The groups are shells around one centre, one inside the other: the same stretched ball of 5 dimensions in 7 sizes.
Known rows, each followed by its group:
[-0.401, 0.247, 0.031, 0.432, 0.725, 0.517, 0.014, -1.270]  bag
[-0.383, -2.138, 1.321, -1.055, -3.194, -0.606, 1.031, -0.682]  ruz
[-0.278, 0.283, 0.857, 0.159, -1.192, 0.470, 0.094, -1.278]  ruz
[-0.312, -1.810, 0.642, -0.105, -1.359, -1.441, -1.119, 0.266]  tuvif
[-0.205, 0.846, -1.209, 0.700, 3.318, 0.943, 0.139, -1.165]  Ril
[-0.895, -0.134, -0.240, 0.296, 0.524, -0.187, -1.147, -2.768]  bag
[-0.201, -0.899, -0.016, 0.475, 0.600, -0.854, -1.154, 0.431]  tuvif
[0.727, 0.763, -0.155, -0.380, -0.113, 0.729, 0.803, -0.121]  bebet
[1.380, 0.056, -1.188, 0.032, 2.815, 0.469, 1.320, 3.168]  Ril
[-0.467, 0.081, -0.568, 0.732, 1.951, 0.023, -0.869, -1.038]  kaz
[1.502, 1.917, -1.397, 0.385, 3.460, 1.646, 1.450, 1.972]  Ril
[-0.044, -1.155, -0.212, -0.287, 0.077, -0.696, -0.268, -0.085]  kaz
[0.910, 0.711, -0.920, 0.781, 2.677, 0.110, -0.542, 2.143]  bebet
[0.937, 0.424, -1.384, 0.371, 3.493, 0.682, 0.923, 2.013]  tuvif
[1.571, 0.456, -1.428, 0.219, 3.520, 0.722, 1.411, 3.542]  ruz
[-1.010, -0.343, 0.390, 0.579, -0.333, -0.595, -1.794, -2.308]  bebet
[-0.379, 0.536, -0.956, 0.763, 2.878, 0.630, -0.226, -1.198]  bebet
[-0.250, 0.805, -0.199, 0.748, 1.230, 0.433, -0.744, -1.131]  vavir
[-0.158, -1.621, 1.785, -0.694, -3.715, -0.605, 0.536, -0.012]  kaz
[0.340, 1.028, -1.952, 0.780, 4.531, 0.648, -0.315, 0.008]  vavir
[0.284, -2.160, 1.186, -0.608, -2.767, -1.505, -0.305, 1.683]  Ril
[0.828, -1.460, 0.385, -0.608, -1.177, -0.873, 0.411, 2.365]  bebet
[0.256, -0.689, 0.429, 0.340, -0.236, -0.650, -0.652, 1.410]  vavir
[1.049, 1.071, -0.496, 0.343, 1.570, 0.789, 0.556, 1.623]  kaz
[0.674, -0.951, -0.216, -0.102, 0.688, -0.393, 0.459, 2.154]  kaz
[-0.829, -0.567, 0.159, 0.259, -0.467, -0.873, -1.866, -2.201]  kaz
[0.439, 0.348, -0.352, -0.401, 0.320, 0.636, 0.890, -0.499]  bag
[1.362, 0.275, -0.797, 0.109, 2.182, 0.583, 1.276, 3.069]  tuvif
[-0.565, 0.210, -0.869, 0.622, 2.232, 0.096, -0.921, -1.732]  tuvif
[-1.061, -1.356, 0.841, 0.148, -1.504, -1.044, -1.416, -1.882]  tuvif
[-0.662, 0.614, -0.998, 0.924, 2.935, 0.455, -0.856, -1.927]  ruz
[-0.076, -0.474, 0.134, 0.405, -0.162, -1.019, -1.794, 0.046]  vavir
[-0.415, -0.783, 0.746, 0.087, -1.774, -1.204, -1.893, -1.003]  vavir
[1.498, 0.616, -0.334, -0.144, 0.684, 0.468, 0.887, 2.600]  bebet
[-0.543, 0.535, -0.747, 0.782, 2.273, 0.340, -0.845, -1.696]  bag
[0.636, 1.114, -1.844, 0.573, 4.572, 1.322, 1.074, 0.676]  ruz
[-0.453, -2.013, 1.976, -0.769, -4.708, -1.490, -0.817, -0.765]  bag
[0.194, 1.350, -1.084, 0.795, 2.573, 0.397, -1.166, -0.754]  vavir
[-0.449, -1.813, 1.106, -0.264, -1.786, -0.605, 0.398, 0.042]  Ril
[-1.076, -2.261, 1.293, -0.470, -2.719, -1.105, -0.368, -1.683]  Ril
[-0.394, -1.167, 0.002, 0.016, 0.562, -0.123, 0.483, -0.266]  ruz
[0.261, -1.236, 0.703, -0.208, -0.857, -0.209, 0.912, 1.452]  bag

New rows, each followed by its group:
[0.228, -0.640, -0.832, 0.265, 2.326, -0.008, 0.407, 1.096]  bebet
[-0.970, -1.632, 1.856, -0.676, -4.305, -0.945, -0.582, -2.443]  bag
[-0.598, -0.935, -0.230, 0.512, 1.033, -0.751, -1.200, -0.608]  bag
[-0.847, -1.832, 1.283, -0.856, -3.565, -1.115, -0.579, -2.322]  vavir
[1.251, 0.485, 0.207, -0.026, 0.291, 0.897, 1.649, 2.577]  Ril
[0.802, -1.229, 1.293, -0.881, -3.020, -0.449, 1.048, 1.853]  bag
[-0.078, 0.679, -0.453, 0.302, 1.617, 1.086, 0.811, -1.046]  bebet
[-0.406, -1.639, 1.073, 0.049, -1.635, -0.978, -0.542, 0.315]  bebet
[0.472, -0.362, -0.628, -0.248, 0.728, -0.364, -0.213, 0.399]  bag
[0.396, -0.027, -0.298, -0.418, -0.018, 0.068, 0.233, -0.352]  tuvif
[-0.608, -2.208, 1.157, -0.352, -2.428, -1.390, -0.683, -0.327]  tuvif
[-0.191, -1.751, 2.085, -0.671, -4.227, -0.731, 0.438, 0.134]  bebet
[1.522, 1.471, -0.994, 0.483, 2.675, 0.973, 0.694, 2.641]  Ril
[-0.471, 0.480, -0.726, 0.753, 2.427, 0.566, -0.322, -1.374]  bebet
[0.813, 0.972, -1.731, 0.795, 3.996, 0.227, -0.714, 1.362]  vavir
[-1.050, -0.172, -0.309, 0.880, 1.271, -0.556, -2.055, -2.266]  ruz
[-0.661, -0.052, 0.219, -0.106, -0.732, 0.031, -0.542, -2.719]  bag
[-0.062, -0.270, -0.607, 0.137, 1.738, 0.420, 0.658, -0.268]  bag
[-0.611, -1.645, 1.641, -0.177, -3.442, -1.469, -1.456, -0.753]  bebet
[-1.118, -2.140, 1.893, -0.429, -4.316, -1.740, -1.660, -2.026]  bebet
[0.794, -0.213, -0.289, -0.510, 0.648, 0.792, 2.029, 1.201]  bebet
[1.045, 0.837, -1.089, -0.097, 2.061, 0.796, 0.914, 1.010]  bag
[0.259, -1.902, 1.594, -1.251, -4.173, -0.865, 0.783, 0.456]  vavir
[-0.096, 0.691, -0.517, 0.619, 1.215, -0.158, -1.575, -1.066]  bag
[-0.254, -1.900, 1.180, -0.358, -2.242, -0.969, -0.020, 0.426]  kaz
[-0.185, -1.988, 1.178, -0.335, -2.179, -1.028, 0.002, 0.771]  bag
[0.437, 0.754, -0.060, 0.180, 0.944, 1.237, 1.389, 0.273]  bebet
[-0.711, -1.587, 1.587, -0.799, -3.972, -0.911, -0.392, -2.023]  kaz
[1.340, 0.276, -0.318, 0.005, 0.927, 0.276, 0.759, 2.810]  tuvif
[1.312, 0.369, -0.160, -0.160, 0.925, 1.030, 2.079, 2.642]  vavir
[0.610, -1.182, 0.272, -0.299, -0.063, -0.046, 1.379, 2.196]  bebet
[0.692, 1.336, -1.497, 0.417, 3.223, 0.872, 0.125, 0.148]  tuvif
[0.475, -0.358, 0.728, -0.019, -1.277, -0.366, -0.224, 1.121]  kaz
[0.858, 1.218, -1.004, -0.029, 1.752, 0.844, 0.464, 0.093]  Ril
[0.994, -1.014, 0.643, -1.017, -1.797, 0.044, 1.845, 1.920]  bebet
[-1.317, -2.777, 2.268, -0.831, -5.348, -1.873, -1.216, -2.409]  ruz
[-0.372, -0.309, -0.168, 0.656, 0.708, -0.854, -1.942, -0.599]  bag
[-1.481, -1.877, 1.615, -0.412, -3.787, -1.366, -1.510, -3.342]  Ril
[0.453, 0.404, -0.670, 0.671, 2.561, 0.630, 0.487, 1.312]  bag
[-1.348, -1.599, 1.577, -0.390, -3.557, -1.024, -1.108, -3.171]  bebet
[-1.167, -1.201, 0.579, -0.152, -1.248, -0.541, -0.652, -2.804]  bebet
[-0.678, -1.576, 1.685, -0.899, -4.603, -1.298, -1.039, -2.252]  ruz
[-0.219, -0.520, -0.140, 0.580, 1.236, -0.219, -0.445, 0.266]  bag
[1.158, 1.848, -1.153, 0.695, 3.301, 1.424, 0.813, 1.582]  bebet
[0.191, 0.283, -0.786, 0.968, 2.907, 0.209, -0.416, 1.051]  Ril
[-0.557, -1.904, 0.807, 0.011, -1.235, -1.152, -0.675, 0.055]  bebet
[-0.074, -1.350, -0.233, -0.204, 0.579, -0.441, 0.354, 0.353]  bebet
[1.018, 1.217, -1.437, 0.350, 2.995, 0.638, 0.057, 1.054]  bag
[-0.712, -0.969, -0.204, 0.181, 0.498, -0.692, -1.026, -1.455]  kaz
[-0.352, 0.966, -1.019, 0.836, 2.953, 0.788, -0.405, -1.553]  bebet
[0.022, -0.958, 0.789, 0.158, -1.097, -0.720, -0.568, 0.838]  tuvif
[0.800, 0.392, -1.112, -0.092, 2.149, 0.545, 0.770, 0.826]  tuvif
[1.524, 0.972, -0.525, 0.075, 1.460, 0.866, 1.184, 2.691]  vavir
[0.099, -2.172, 1.283, -0.833, -3.279, -1.427, -0.194, 0.818]  bag
[1.443, 0.978, -0.328, -0.022, 1.028, 0.995, 1.397, 2.363]  vavir
[0.374, 0.684, -0.826, 0.471, 2.712, 1.132, 1.109, 0.498]  vavir
[0.439, -1.392, 0.775, -0.201, -1.205, -0.691, 0.327, 2.041]  bag
[0.356, 1.011, -1.905, 0.690, 4.271, 0.586, -0.363, -0.096]  vavir
[0.607, -0.710, 1.060, -0.742, -2.126, 0.392, 1.847, 1.091]  bag
[0.142, -0.804, 1.440, -0.263, -2.736, -0.416, 0.062, 0.492]  bag
